There are 5 ways to turn a row about zero (a turn may also mirror it). The second row of each pair is the first, turned, with some noise. The first 45 pairs use one turn. New pairs use 2 turns, one after the other, and a turn may come again.
(in the rows, 128 means zero)
Some pairs, each with its turns in order after it:
[ 77 121 112 151 134 204  96 183]
[145 163 155  94 178 127 152 201] -> X

[151 187 117  95 111 126 143 147]
[162  93 113 142  88 108 167 126] -> F

[ 89 115 126 128  94 117 106 183]
[140 130 133 111 110 150 193  96] -> S

[ 85  90 126 105  95 150 131 112]
[157 113  99 108 128 168 144 102] -> A

[109  57 101  85 130 166 107 111]
[128 149 184 128  99 188  77 149] -> F

[ 99 200  98 119 122 202 130 140]
[ 93 101 136  98 165 146  93 208] -> X

[178 157 133 166 126 130 134 121]
[104 141  94 108  91 110 107 132] -> X

[102 193  67 104 135 170 102 103]
[145 139 115 104  15 123 132 100] -> F

[119  83  52  99  79 149 134 119]
[ 74 180 169  75 120 100 160 132] -> S

[ 75  95 122 118 106 163 113  75]
[171 124 163  99 192 139 138 138] -> V

[142 126 168 144 168 134  82 106]
[145  77 114 166 136  98 154 134] -> V

[105 112 111  82 131  73  97 138]
[143 165  97  86  93 138 125  96] -> S

[ 54  95 112 148 137 136 109 128]
[103 101 112  74 170 169 150 117] -> A

[133 149 113 175 104  69 135 146]
[ 89 129 128 171 100 186 108 121] -> V

[125 162 164 140 154  99 175 116]
[124 102 138 171 117 146  79  96] -> S

[157  83 139 158 109 174 198 104]
[200  83 124 146 145  95 132  60] -> A

[129 181 119 166  70 160  59 130]
[186  86 159 158 113 161 106  62] -> V

[163 108 141 144 188 148 175 126]
[110 105 120 107 101  77 184 130] -> X

[113 136 146 147 113 167 142 145]
[130 138 129 117 111 136 136 179] -> X

[ 97 158  69 160  80  94 125 154]
[121 125 153 124  97 210  86 118] -> V

[144 147 138 104 129 132 161 127]
[137 138 158 154 105 114 100 132] -> S

[127 141 115  82 137 155 126  90]
[121 116 115 111  79 135 104  97] -> A

[118 131  83 156 150 139 175 126]
[143  84 164  94 148 103 104 131] -> A

[138 145 159  69  87 128 103 134]
[145 178 107 151  72 166 135 130] -> A

[134  98 161 137 135 156 193 132]
[120 184  76 116 166  98 128 132] -> V

[124 146 107  76 131 141 121  93]
[139 173 149 104 137 131  96 137] -> S

[118 106 169 171 175 147 136  64]
[ 98 214 124 149 152 136 132 100] -> F

[157  70 105  96  97 189 110  50]
[184 158 177  90 174 109 214 112] -> V

[ 89 157 132  89 101 129 129 146]
[136 102 133 140 155 185 119 146] -> X

[193 130 140 109 150 138 115 143]
[124 135 113 142  90  81 170 103] -> V

[118  88 180  97 116  84 139  75]
[115 182  79 166 119 103 107  78] -> S

[102 136 147 108 117 124 158 142]
[155 119 134 163 129  99 115 119] -> F

[170 174 168 135 132 108 157 142]
[155 153 125 160 117  71 121 156] -> A

[171 117 105 144 100 150  91  96]
[103 151 110 119 145 116 145 189] -> S

[128  91 113  68 106 121 116 103]
[129 125 112 153  99 188 106 106] -> A

[131 120 137  83 163 145 132 183]
[122 104 130  78 155 156 178 118] -> X

[ 95 126 163 124  96 123 106 120]
[168 148 139 109 154 109 113 134] -> F

[ 87 156  86 159 148 141 172 112]
[161 153 118 132 126 163  84 170] -> V

[117 114 111 135 161 101 180 114]
[109 119 101 172 137 147 118  97] -> F

[132 113 140 108 126 100 150 123]
[151 118  99 143 125 133 110 140] -> A

[122 107 137  61 175 168 147 118]
[120  68 176  93 141 118 165 125] -> X

[ 84 126  74 123 116 121 117 154]
[118 131 150  69 127 148 150 106] -> S

[121 104 132 175 145 144 100 124]
[129 180 149 132 126  94 131 143] -> X

[146 171 142 178 130 119 131 171]
[101 104 106 112 143  74 159 127] -> F

[ 87  71  60 110 132  97 121 125]
[116  95 129 114 119 186  54 109] -> F

New pairs. What belongs after each?
[141 119 155 146 107  79 115 122]
[137 133 113 117  99  99 142 171] -> F V

[149 158 123 100 106 114 112  65]
[144 170 152  72 144 149 111 131] -> X F

[120 157 155  86 118 103 143 150]
[143 115 157 125  98 144 158 171] -> A S

[146 166 182 136 152 124 151  86]
[112 106 103 191 109 168 122 142] -> V V

[ 81 103 171 146 183 125 132 163]
[130 158 147 134 140 140 205 161] -> S V

[155 116 164 148 155  76 117  51]
[106 167 116 177  58 107 159  87] -> F F

[103 112 148 127  88 126 164 121]
[153 159 101  99  97 119 133 140] -> X X

[150 111 139 161 151 112 127 120]
[ 96 113 121 121 158 119 121 151] -> A A

[124 168 162 162 148 106 167 136]
[110  67 117 128 143 101 105 158] -> F A

[179  98  73  82  97 142  82 114]
[207 120  73 148  87 122 115 120] -> V A

[117 125 112  69 119 102 149 109]
[ 95 156 125 118 123 142 151 183] -> F F

[ 84 166 150 110  76  77 185 127]
[ 95 166  92  82  65 147 154  77] -> A V

[142 159  74 152 138 142 145 158]
[146 121 189 146 151 120 107 154] -> S F

[ 85 129  91  99 153 165 113 156]
[135 169  96 111  71 158 113 101] -> A A

[121  73 147 137 156 165  71 134]
[138 177 112 145  84 127 126  71] -> A F

[120 136 146 174 153 131 171 128]
[102 106 114 106 141 167 104 105] -> F S

[ 90 191 142 107  85 122 114 138]
[119 168 152  78 154 128 148  83] -> X A

[122  89 114 133 149 120 121 145]
[129 148 126  83 124 129 116 136] -> V V

[162 162 108 131 161 127 114 141]
[165  89 131 161 119 129 129 127] -> F X

[125 116 183 102 102 149 106 131]
[130  97 164 125  86 102 131 130] -> A A

[162 129 139  98 122 145 120  90]
[146 141 133 152 121 109  82 144] -> A X

[117 125 113  60 134 155 139 130]
[116 107 130 131 127 181 130  87] -> V X

[159 108 145 122 210 137 129 149]
[139 189 121 159 158  93 105 105] -> F F

[118  74 161 120 109 141 156 179]
[ 71 137 116 179 112 137  94 102] -> S S

[ 82  93 148 133 130 105 136 111]
[124 141 113 138  71 116 135 146] -> X X

[136 171 158 119 167 134 121 192]
[178 168 121 157 160 133  91  92] -> V X

[126 130 103  87  93 146 104 121]
[161 168 148 166 120 145 132 106] -> F A

[127 112 142 135 127 150 109 149]
[143 111 133 137 138 123 100 133] -> S A

[138 134 131 170  23 117 110 144]
[139  93  73 126  56 103 174 172] -> A X

[150 105 192 132 134 164 120 175]
[194 144 131 119  72 140 113 138] -> X A

[122 157  78  98 146 153 134 145]
[180 139 162 113 135 119 135 148] -> A F

[143 178 107 125 145 188 136 152]
[174 100 110 158 133 154 162 174] -> F A

[124 116 128  82 113 141 149 113]
[166 140 125 144 111 143 101 113] -> V S

[175 125 146 123  98 168 138 104]
[134  79 116 164 118 108 162 123] -> A A

[166 127 178 112 130 123 163 140]
[102 129  84  92 166 129 132 148] -> S F

[135  95 115 114 129 104 167  90]
[157 143 131 146  90  99 110  92] -> X X

[114  92 146 132 142 117 153 104]
[110 154 115 159 152 137 141 107] -> X V

[162 159  84 104 115 108 200 185]
[110 147  94  95 155 216 174 133] -> F V

[193 137  86 123 112 126 141  95]
[120 128 164 201 132 158 114 133] -> V S

[124 153 155 139 110 170 146 158]
[151 130 125 166  91 110 112 150] -> A A

[129 123 124 154 163 195 122 182]
[ 60 145  88 114 140 105 173 147] -> S V

[126 122 158 110 131 213 197 100]
[118  77 124 170 131 213 164 140] -> F S

[184  81 132 172  83 129 129 130]
[111  66 128 148 106  79 107 174] -> V X

[151 131 104  99 124 174 189 100]
[107 130 153 172  86  87  94 115] -> V V

[139 119  87 139  92 123  96 168]
[138 141  80 143 168  87 105 110] -> A V

[125 137  85 125 117 132 133 131]
[131 127 142 139 127 161 145 122] -> F A

[ 96  85 102 115 131 114  63 142]
[124 168 172  96  99  97 120 154] -> S V

[144  90 109 128 162 116 124 111]
[111 117 139 128 119 178 124 156] -> S A

[155  88 105 175 133 134 100 155]
[135 115  92 167 162  94 121 174] -> A V

[122  87 136  47 121 102  66 101]
[176 136  50 128 165 141  81 141] -> V A

[146 115 149 111  90 123 117 135]
[113 104 152 146 143 135 129 152] -> A S

[166 127 145 165 103  75 149 158]
[ 65 103 119 125 175 104 152 122] -> A F

[131 145 131 146  97 156 150  99]
[120  88  96 113 118 112 143 128] -> F F

[176 136  70 151 138 133 101 132]
[187  96 153 131 165 150 125 157] -> F X

[155 130 116 151 130 174 139 179]
[140 103 115 123 145 117  63 114] -> V X

[106 103 152  92 137  58 164 136]
[107  93  81 121 166  83 105 157] -> F S

[113 119 108  78  72 122 137  76]
[176 139 156 147 153 199 103 123] -> S S

[103 164 104 125 126 130 144 125]
[137 127 158  90 131 116 156 147] -> V F

[ 89 156  92  96 102 151 159 141]
[155 106 134  71 104 160 116 122] -> A X

[139  79  88 155 152 114 129 154]
[135  82  86 136 150  94 142 163] -> A V

